The first 11 rows are patterns. Each new row is the sum of 3 different patterns, raised or lowered, with some noise. Before adding, each is slid sideways (what falls off one end comes back at the other) and multiplied by a number that may be negative. Names go in the order of the patterns.
Known rows, each followed by the names of its patterns:
[-0.83  0.41 -0.13  2.14  2.85 -1.11  0.43 -0.01 -0.32  0.58 -0.21 -0.02
 -0.31 -1.34 -0.77 -0.88  1.11  0.19 -0.65  1.44  0.24  0.40  0.91 -1.79
  1.00  0.29 -0.11 -0.62] -> F
[ 2.02  0.05 -0.54 -2.85 -0.28  0.23  0.68  1.74  0.88 -0.70  1.41 -0.24
  0.65 -2.04  0.32 -0.01 -1.16 -0.25 -1.32 -0.74 -0.36 -1.24 -0.19 -0.10
 -1.07  1.12 -0.14 -0.88] -> X
[-1.71  0.18 -1.83  1.63  0.01  1.61  0.00 -1.21 -0.18  0.00 -0.25 -0.45
  1.21 -0.21 -1.79  0.40 -0.23  0.24 -0.28 -0.54 -1.44 -0.65  0.74 -0.44
 -1.15 -0.08 -0.16  0.47] -> R
[-0.16 -0.98  0.13 -0.80 -0.45 -0.06 -1.16  0.31  0.11  0.36  0.02 -1.09
 -0.17  0.91 -0.42 -1.09 -0.36 -0.31 -0.18 -0.48  2.85 -0.71 -0.53 -0.54
 -0.02  0.46 -1.00 -0.07] -> L
[-1.11 -0.41 -0.05  0.06  2.83  0.15 -0.11  0.54 -0.21  0.32 -0.14 -0.25
 -0.19  2.31  1.70 -1.38  2.03  0.32 -0.89 -0.66 -0.08 -0.75 -1.69 -0.73
 -0.38 -0.57 -0.57 -0.26] -> H
[-0.41  2.39  0.04 -2.04 -0.39 -0.41  0.48  0.18 -0.81  2.14 -0.49  0.82
 -0.86  1.08 -0.27 -0.66 -0.12  0.05 -0.49  1.14  0.01  0.54  0.60  0.22
 -1.04  1.36 -0.16 -1.39] -> C
[-1.47 -0.80  0.70  0.20  0.35 -0.36  2.85 -0.85 -0.10 -0.26  0.12 -0.33
 -0.62 -2.23 -0.87 -0.27  0.63  0.52 -0.27  0.68  1.12  0.47 -0.27  0.78
  0.63  0.33 -0.48 -1.01] -> E
[ 1.04 -0.20  1.23 -0.22 -0.99 -0.28 -2.09 -0.62 -0.53 -0.15 -1.99 -0.44
  0.07 -0.31 -0.17  0.47  1.48 -0.39 -1.39 -0.38  0.93 -0.80  0.26  1.43
  0.36  0.74 -0.04  0.21] -> B
[-0.16  0.43  1.54  0.29 -0.57  0.89  0.42 -0.10 -1.36 -1.54 -1.82 -1.82
  0.31  1.27  1.03  0.03  0.14  2.59  0.73 -1.14  0.48  0.01  1.01  1.17
  0.60 -0.10 -0.61  1.88] -> N
[-0.25  0.32  0.30 -1.12 -0.86 -0.09  0.17 -1.54  0.65  1.13 -0.10 -0.28
 -1.39 -2.85 -0.26  0.84 -0.45  0.21 -0.91  0.47  0.45  0.80 -0.80  0.38
  0.35 -0.46 -0.52  0.88] -> Y
[ 1.50 -0.04 -0.94 -1.18  0.58  1.02 -0.18  0.07  1.14 -1.12  0.15  0.27
 -0.16 -1.39  0.08  1.32 -2.29 -0.50  1.81  0.27  0.04 -2.68 -0.05  0.24
  0.74 -0.05 -0.09 -0.56] -> S

New rows, each followed by the names of its patterns:
[-2.04 -2.92 -3.01 -1.05 -2.58 -5.23 -1.76 -1.43 -0.48  0.76 -2.22 -1.94
 -0.91 -3.20 -2.23 -1.98 -3.06 -2.38 -0.58  0.79 -2.31 -1.95 -1.62 -1.89
 -1.34 -2.19 -2.32 -1.54] -> L B Y
[-0.48  0.17 -1.12 -1.24  0.82 -1.49 -1.08 -0.38 -1.42 -1.84 -2.90 -1.28
  0.06 -2.11 -0.90 -0.77 -2.89 -3.09 -1.71 -0.54 -1.72 -1.80 -2.83 -2.64
 -2.85 -1.35 -1.48 -1.30] -> X L B
[-0.77 -0.25  1.20 -1.99 -2.80 -0.96 -0.99 -0.31 -3.68  0.01  1.15 -1.34
 -0.90 -1.96 -1.81 -3.00  0.14 -0.61 -2.92 -0.26 -0.11 -1.65  1.04  1.32
 -1.91 -1.64 -0.99  0.63] -> E N S
[ 1.17  2.70  0.34 -1.18  1.21  0.02  1.66  1.77  1.09  0.59  2.14  2.61
  2.11  1.15  3.54 -0.13  1.20 -1.73  0.94  1.31  0.87  0.30  1.03  0.52
  1.96  1.93  2.01  0.24] -> F X E
[-0.61  2.32 -0.63  2.40  0.57  0.39  1.73  1.97  1.59  0.37  0.33  0.23
  0.70 -2.13  0.32  0.94 -1.27 -0.74  1.26  3.47  2.32  0.73 -0.97 -1.62
  0.08  0.83 -2.23 -0.31] -> X L E
[-2.32 -2.13 -2.82 -0.64 -2.58 -0.56 -2.41 -1.21 -0.53 -0.50 -1.11 -2.70
 -0.02 -0.28 -3.42 -1.52 -0.40 -0.17 -0.71 -0.32 -1.14  0.15 -0.71 -0.20
 -1.85 -1.20  0.72 -1.26] -> F B S
[ 3.75  1.41  0.38  2.77  2.04  1.19  1.55  1.84  3.78  1.08  2.93  1.90
  2.21  1.94  1.01  1.14  1.05  1.55  2.64  1.04  2.66  3.33  2.08  0.49
 -0.32  1.65  1.44  1.78] -> C Y S
[ 2.31 -1.21  0.30  0.84  3.12  0.84  0.00 -0.82  1.19  1.44  1.39 -0.73
  1.15  1.94  1.74  0.79 -2.09  0.25  0.56 -0.54  0.08  0.60  1.16  0.52
  0.95 -0.60 -3.14  1.82] -> X Y S
[-1.25 -1.49 -0.60 -0.64 -1.47 -1.07 -3.08 -1.27  1.07 -0.87 -2.20 -2.58
  2.15 -2.45 -0.16  0.02 -0.91 -0.85  0.15 -1.16 -0.81 -1.02  1.15 -0.37
  0.42 -0.91  0.14 -1.92] -> R H E
[ 0.23  2.88  2.52  3.61  1.26  1.45  1.73 -0.11  2.34  1.25  0.96  0.58
  0.60  2.55  1.03  0.33  1.93  0.37  0.60  1.75  0.82 -0.12  1.38  1.83
  0.29  1.27  3.57  0.27] -> H C S
[-0.62 -0.95 -1.42 -2.90 -1.69 -3.57 -3.11 -0.45 -1.60 -0.47 -1.61 -2.14
  1.99 -1.97 -2.94 -1.71 -1.57  0.13 -1.00 -2.01 -2.44 -2.81  0.54 -1.88
 -1.26 -0.08 -4.22 -1.54] -> F L N
[-1.27 -2.45 -1.35 -0.66 -0.11  0.82 -0.75 -0.06  0.97 -0.39 -1.17  0.07
 -0.07 -0.08 -1.40 -4.03 -2.36 -1.16 -0.51 -0.47 -0.67 -1.00  0.41 -1.40
 -2.10 -2.04 -0.09 -2.63] -> L H E
[-0.71  1.45  0.93  2.35  0.50 -2.14  0.05  1.28 -1.94 -0.59  2.40 -0.07
 -0.54 -1.19 -0.06  0.79  0.75  0.03 -1.27 -0.62  0.95 -1.47 -0.79 -0.40
  0.41  1.38 -1.70  0.59] -> F R S
[-1.24  1.96  1.40 -0.06  0.77  1.48  2.39  1.49  0.42  1.01  2.02  0.05
  3.14 -1.99 -0.56 -0.49 -3.11  0.40  0.38  2.45 -0.96 -0.05 -1.18 -1.45
  0.58  0.71  0.10 -0.28] -> X R B
[ 0.30  0.89 -0.41  1.45  2.29  0.00  1.99 -0.23  1.10 -0.54  0.41 -0.28
 -1.09  0.29  0.52 -0.31  0.39  0.30 -0.30 -0.02  0.31  1.12 -0.95 -0.34
  3.92 -0.88 -1.12 -1.08] -> X C S
[ 0.88 -1.08 -1.41 -1.03 -0.25 -2.02 -0.09  0.03 -0.61 -1.58  0.38 -0.37
  1.93  0.15 -0.76 -1.70 -1.58  0.13 -1.39 -2.62 -0.72 -0.26 -0.78 -1.91
 -1.03 -0.98  1.79  0.81] -> R L E
[1.68 1.84 1.08 1.76 1.85 1.27 2.83 1.69 1.91 2.55 2.43 1.81 1.75 2.94
 1.68 1.59 2.47 1.82 2.48 1.89 2.33 1.76 3.42 0.88 0.79 1.64 2.60 2.23] -> C B Y
[ 0.98 -0.45 -1.47 -0.14  1.46 -0.53 -0.46 -0.68  2.25 -0.33  0.19  0.45
 -0.25  1.16  1.32 -0.96  1.11  1.38  0.00  0.40 -0.64  0.22 -2.09 -2.24
 -0.79 -0.54  0.93 -0.31] -> X L N
[ 2.26  0.85  4.94  2.03  2.42  0.94 -0.05  1.51  3.28  0.44  1.81  0.63
  3.64  1.40  1.33  4.57  2.15  2.34  2.45  2.98  3.57  0.51  2.09  3.87
  0.57  2.36  2.16 -0.23] -> X L C
[ 1.59  1.73 -0.81  1.51  2.76  1.00  1.93  1.07 -0.15 -2.22 -0.31  0.49
  0.74  1.10 -1.99  1.38  1.59  0.95  0.37  0.91  3.59  1.08  0.01  1.06
  1.06  0.52 -0.42  1.96] -> L C B
[-2.79 -3.96 -0.26 -3.23 -2.15 -2.73 -1.77 -3.44 -2.68 -0.40 -3.11 -2.03
 -1.24 -1.91 -0.66 -2.82 -0.92 -2.79 -2.20 -1.88  0.50 -3.83 -2.69 -0.77
  0.48 -1.42 -2.46 -1.46] -> X R B
[ 1.63  0.82  0.67  2.94  0.46 -1.23  0.26  3.61  1.52  3.13 -0.06  0.71
  2.03  0.12  1.82 -0.46  2.89  1.26  0.08  1.33  1.10  1.48  1.55 -0.14
  3.13 -0.05  0.94  0.41] -> R L C
[-0.55 -1.39 -1.70 -2.99 -3.17 -2.32 -2.41 -1.04  0.65 -2.70 -1.97 -1.69
 -1.82 -0.66 -0.37 -1.33 -2.10 -3.19 -3.33 -2.51 -4.54 -1.44 -2.71 -0.79
 -3.09 -1.59 -0.76 -1.81] -> F E B
[ 1.57  1.22  2.22  3.25  1.85  0.64  1.25  1.66  1.84 -0.59 -0.24 -2.53
  1.20  2.86  0.75 -0.66  1.46  6.41  2.99 -0.95 -0.10 -0.46  0.89  1.50
  1.21  0.79 -0.47  4.57] -> X N S
[-0.01 -1.20 -1.80  0.38 -0.06 -3.73 -3.34 -1.79 -0.96  0.16  0.66 -0.91
 -0.21  1.41 -0.96 -0.68 -3.39 -0.49 -4.20 -2.46 -1.38 -1.82 -2.43 -2.36
 -1.84 -1.16 -0.63 -0.60] -> X L E
[-0.32  0.68  0.94  1.09 -1.48 -0.01 -1.17  0.64  0.49  2.25  2.07 -1.58
  0.44  0.65 -0.02  0.24  1.47 -0.46 -1.22 -0.26 -0.44 -0.07  1.17 -0.77
 -1.11  1.24  1.21 -1.21] -> F R C
[-1.37 -0.55  0.89 -1.45  0.08 -1.03 -1.05  1.11 -1.30 -0.97 -1.74 -3.12
 -2.27  0.33  0.10 -1.84 -0.46  1.16 -1.63 -1.40  0.17 -2.70 -1.06 -1.03
 -1.13 -1.41 -1.91 -0.97] -> F X H
[ 1.20  0.54  0.83  0.06 -0.09  2.10  1.78  2.10  1.45  3.04  1.79 -0.62
  1.59  2.33  1.42  0.28 -0.13  0.85  0.02  1.75  5.28  1.27  2.55  2.99
  1.69  2.23  1.95  2.03] -> L E B
[ 0.56  2.05  2.21 -0.73  0.30  1.36 -0.03  0.96  0.17 -0.97  1.42  2.26
  1.40 -0.84 -0.12  3.20  2.08 -1.19  0.68  1.41  4.15 -1.52  0.01 -2.03
 -1.02 -0.67  1.59  0.12] -> X C E
[-1.56 -0.41 -2.23 -2.89 -2.38 -0.70 -3.37 -2.02  1.68 -1.89 -1.53 -0.65
 -1.15 -0.67 -2.27 -0.18 -2.44 -1.42  0.29 -2.41 -2.34 -1.54 -0.27 -2.84
 -1.44 -2.92 -1.98 -4.06] -> X R B
[ 0.95  2.34 -0.27  0.63  1.57 -0.20  0.63  2.32  0.26 -0.82  0.77  0.56
  0.96 -0.45  0.91  2.34  0.85  1.53 -0.55  1.00  0.68 -0.47  0.75 -0.36
 -0.98  0.22  0.11  0.96] -> C N S
[-0.35 -0.32 -0.95 -0.29 -0.16 -0.70 -1.83 -0.92 -0.48  1.03 -0.92  0.42
  1.66 -0.15  0.33  1.12 -0.09 -0.61  0.80  1.26 -1.05  2.35 -0.12 -0.78
 -0.73  0.97 -0.88 -0.84] -> H C N
[ 1.19  0.14 -0.33 -1.69  0.14 -0.70 -1.23  0.43  0.29 -1.22 -1.24  0.23
 -0.23 -2.00  1.34  0.19  1.55  0.48  1.61  0.32 -0.92  2.21  1.45 -0.15
  1.14  3.31  3.56 -1.45] -> H N S
[ 0.47  1.55  0.18  1.22  2.00  2.06 -1.20  0.28  0.67  0.76  1.69  0.39
 -1.51  0.45  1.50 -0.07  0.21  0.67  1.55  1.04  3.06 -0.73  1.05 -0.03
  1.58  1.74  0.19 -0.10] -> R H E
[ 2.00  4.57  3.42  1.36 -0.32  0.82  1.11  0.74  0.42  2.64  0.53  2.57
 -0.12 -0.48  2.17  2.19  2.40  1.98  1.14  3.17  2.18  3.88  2.17  0.65
  2.37  1.88 -0.51  2.17] -> X H Y
[-0.96  0.21  1.37 -0.51 -1.94  0.08 -0.21  0.96 -0.57  0.48  0.37  0.70
 -0.08  0.25 -0.79 -0.95 -0.75  0.96 -0.55 -1.06 -0.14 -1.33 -0.35  0.49
 -0.35  0.91  0.23  0.56] -> L C E
[ 0.56 -0.07  0.56 -0.23  2.12 -1.67 -0.02 -0.56  2.73  2.07  3.57  0.46
 -1.04 -0.37  0.04  0.55 -1.02  2.34 -1.07 -0.86  0.66  0.41  1.43  0.20
 -0.69 -2.00 -2.27  1.60] -> F R Y
[ 0.24  2.76  3.02  0.82  1.02  2.44  0.10 -0.44  2.49  0.57 -1.56  0.71
  0.92  2.85  0.10  0.22 -1.33  1.56  0.43  0.56 -0.53  1.37 -0.41  0.78
  0.28  1.47  1.45  1.33] -> C N Y
[ 0.95  0.51 -1.02  1.02 -0.16  1.82 -1.54  0.29 -0.10 -0.04  1.51  0.65
  0.08 -0.44  0.30 -1.02  0.99  2.99  0.31 -0.20  0.20  0.41  1.07  0.67
  1.01 -1.26  0.48  0.74] -> R C Y
[-0.19  0.85  0.53  0.18  0.66  1.42 -1.39  0.17 -0.43  0.45 -0.23 -1.63
 -2.31 -2.75 -1.74  1.10  0.36 -0.61  0.12  1.88  0.09 -1.17 -0.06  0.85
  1.91  1.68  0.72  0.03] -> F B N
[-1.05  0.00  0.84  0.58 -1.74 -0.06  0.98  0.03 -1.84  0.22  1.39 -0.29
  0.85 -1.74 -1.49  1.59 -2.05 -1.60 -1.22  0.57  0.12  0.03  0.43  0.10
 -0.51 -0.44 -1.19 -0.73] -> C B S
[3.68 2.11 0.76 1.50 2.20 4.09 1.19 1.91 0.81 1.41 0.54 2.43 1.51 1.16
 2.68 2.46 1.32 1.15 2.81 2.61 0.48 3.79 0.83 0.68 2.32 3.58 3.04 2.52] -> R Y S
[-1.11 -2.07 -1.93 -0.30 -0.86 -0.97 -0.07 -0.81 -0.79 -0.35 -2.18  0.43
 -2.07 -1.72 -0.91 -2.74 -1.38 -1.58  2.12  0.66 -2.23 -1.79 -0.96 -2.58
 -0.72 -2.79 -1.02 -1.71] -> F X L
[-1.90  2.29  0.01 -0.03 -0.53  0.01  0.29  0.86 -0.77  1.32  0.71  1.16
 -0.42 -1.85  0.79 -0.38 -0.63  1.14 -0.09  2.14  0.08  1.53  0.48 -0.26
  3.12  1.00 -1.26 -1.57] -> F H S
[-1.05  1.08 -0.68  1.93 -0.58  0.51 -0.92  0.43  1.70 -1.15  0.97  1.10
 -0.23 -0.78  0.82  2.89  2.14  2.22  2.29  0.87  0.24  0.30  1.88 -0.23
 -2.12  0.67  3.13  0.43] -> R C N
[ 1.35  0.12 -0.95 -0.14 -0.85  0.22 -1.74 -0.25  1.02 -1.84  0.70 -0.92
 -0.53  1.40  0.95 -0.55  0.14  0.20  0.33 -2.64 -1.43 -2.04  0.38  0.35
  2.51 -1.83  0.10 -2.13] -> X R N
[ 1.38 -1.55 -1.70 -1.55 -3.20 -2.19 -1.87 -1.98 -1.52  0.47 -0.64 -0.04
  0.30  0.63 -2.35  0.24 -0.88 -0.22 -0.26 -2.86 -0.93 -0.06  0.52  1.12
 -0.63 -0.10  3.43 -1.67] -> L E B
[ 2.31  1.95  0.24  2.89 -1.63  2.82  2.79  3.09  0.14 -0.30  1.67  2.74
  2.81  3.08  1.40  1.53 -0.18  1.80  1.01  1.46  1.63  1.41 -1.18 -0.10
  1.57  2.02  0.09  1.45] -> F R S
[ 0.85  3.39  1.85  1.00  1.51  1.98  2.93  1.40  0.55  1.59  0.50  2.57
  2.35  1.14  1.64  2.24  2.90  0.89  3.71  0.78  1.22 -0.13  0.51  1.12
  1.51  2.31  1.89  1.97] -> R E Y
[-0.37  1.45  0.69  0.73  0.18 -0.72  1.10  1.35  1.59  0.89 -1.84  1.71
 -1.55  1.27  1.01 -1.54 -0.20  0.19  1.97 -0.18  1.89  1.52 -0.22  1.94
  0.24  0.97  1.66 -0.10] -> X R B
[ 0.05  2.58 -0.72 -1.58  0.73  0.33 -1.94 -0.81  1.73  0.66  2.94  0.11
 -1.74  1.43  0.24 -1.02 -0.81 -1.73 -0.02 -1.29 -1.78 -1.55 -0.60 -0.38
 -0.68 -1.07  0.70 -1.93] -> H N S
[-0.94  0.56  0.96  0.39  0.16  0.64  0.79 -0.64 -0.97  1.79 -0.70 -0.10
  0.26  1.22  0.58  0.45  0.56  1.24  0.38  0.82  0.77  1.38  2.04  0.75
  0.77 -0.18  2.00  1.27] -> X L B
[-1.00 -0.50 -1.90 -1.67 -1.73 -2.34 -0.36  0.41 -0.88 -2.24 -2.68 -1.98
 -2.51 -2.73 -1.06 -2.56 -2.60 -1.19 -1.41 -1.49 -0.99  0.57 -0.74 -0.80
 -4.54 -1.88 -2.91 -3.00] -> R E B
[-0.65 -2.60 -0.18 -0.03 -2.03 -0.83 -0.44 -1.30 -0.63 -1.61  1.06  0.81
  1.60  1.55  1.26 -1.06 -3.25 -0.42  0.88 -2.56 -0.87  1.22 -0.82 -0.76
 -2.11 -1.21 -1.13  0.15] -> R C N
[ 2.46  1.55 -0.09  1.32 -0.53  2.29  0.73  1.45  1.36  0.36  3.61 -0.59
  1.12  0.55  2.96  1.56  3.01  0.16 -1.25  2.31  1.61  0.21  0.57  5.04
  2.00 -1.60  1.27  1.39] -> R C E
[-0.48 -2.89 -2.86  1.02 -2.42  0.57 -1.19 -1.58 -1.19  0.39 -0.39 -0.01
  0.03 -0.13 -3.02 -1.10  0.75 -1.84 -1.84 -0.48  0.52  0.46  0.47  0.86
 -0.63 -0.18 -0.81  0.33] -> C E N
[ 0.78 -1.32 -0.43  3.51 -0.44 -1.40  1.97 -0.06 -0.84 -2.97  0.40 -2.28
  1.99  1.91  0.04 -0.12 -1.60 -0.52 -0.50 -0.70 -0.55  0.75  1.19 -2.16
 -0.37  1.28  0.31 -0.57] -> F R H
[-1.57 -0.56  0.35  0.63 -0.23  1.95  1.64 -1.93 -1.71 -1.53 -0.41 -0.23
 -3.04 -0.87 -1.35 -0.20  0.32 -0.94  1.16  0.15 -0.19  0.12  0.19  0.01
 -0.23 -0.62 -0.44 -0.52] -> B N Y
[-0.71 -1.13  0.11 -0.08  0.58 -1.18  1.04 -1.21 -0.94 -0.69 -0.71  1.36
 -1.02 -2.96 -1.72 -0.43 -0.75  1.14 -1.46  1.58 -0.77  1.45 -1.96 -2.31
 -0.69 -1.00 -2.33  1.66] -> E Y S
[-1.96 -3.12 -3.25 -1.96 -2.86 -1.18 -2.35 -3.37 -1.52 -1.53 -2.15 -2.36
 -3.34 -0.99 -2.01 -2.79  1.27 -2.73 -2.41 -3.84 -1.09 -0.10 -2.92 -0.70
 -1.51 -3.10 -0.69 -2.72] -> F X L
[-1.05  1.10  1.47 -0.83  0.89 -0.19 -0.01 -0.62  0.09 -0.14 -1.55 -0.03
  1.68  0.96  0.20 -0.41  2.47  0.21 -0.57 -0.87 -0.13 -0.64  0.28  0.82
  0.42 -0.48  1.06  0.61] -> R L N
[ 0.67  3.06  1.87  0.07  0.88  0.02 -0.26  0.53  1.58  2.68  0.42  1.28
  2.51  1.16  0.69  1.93  0.80  0.62  0.06  0.20  0.67  0.81  2.18  1.67
 -0.27  2.76  1.64  0.19] -> L C E
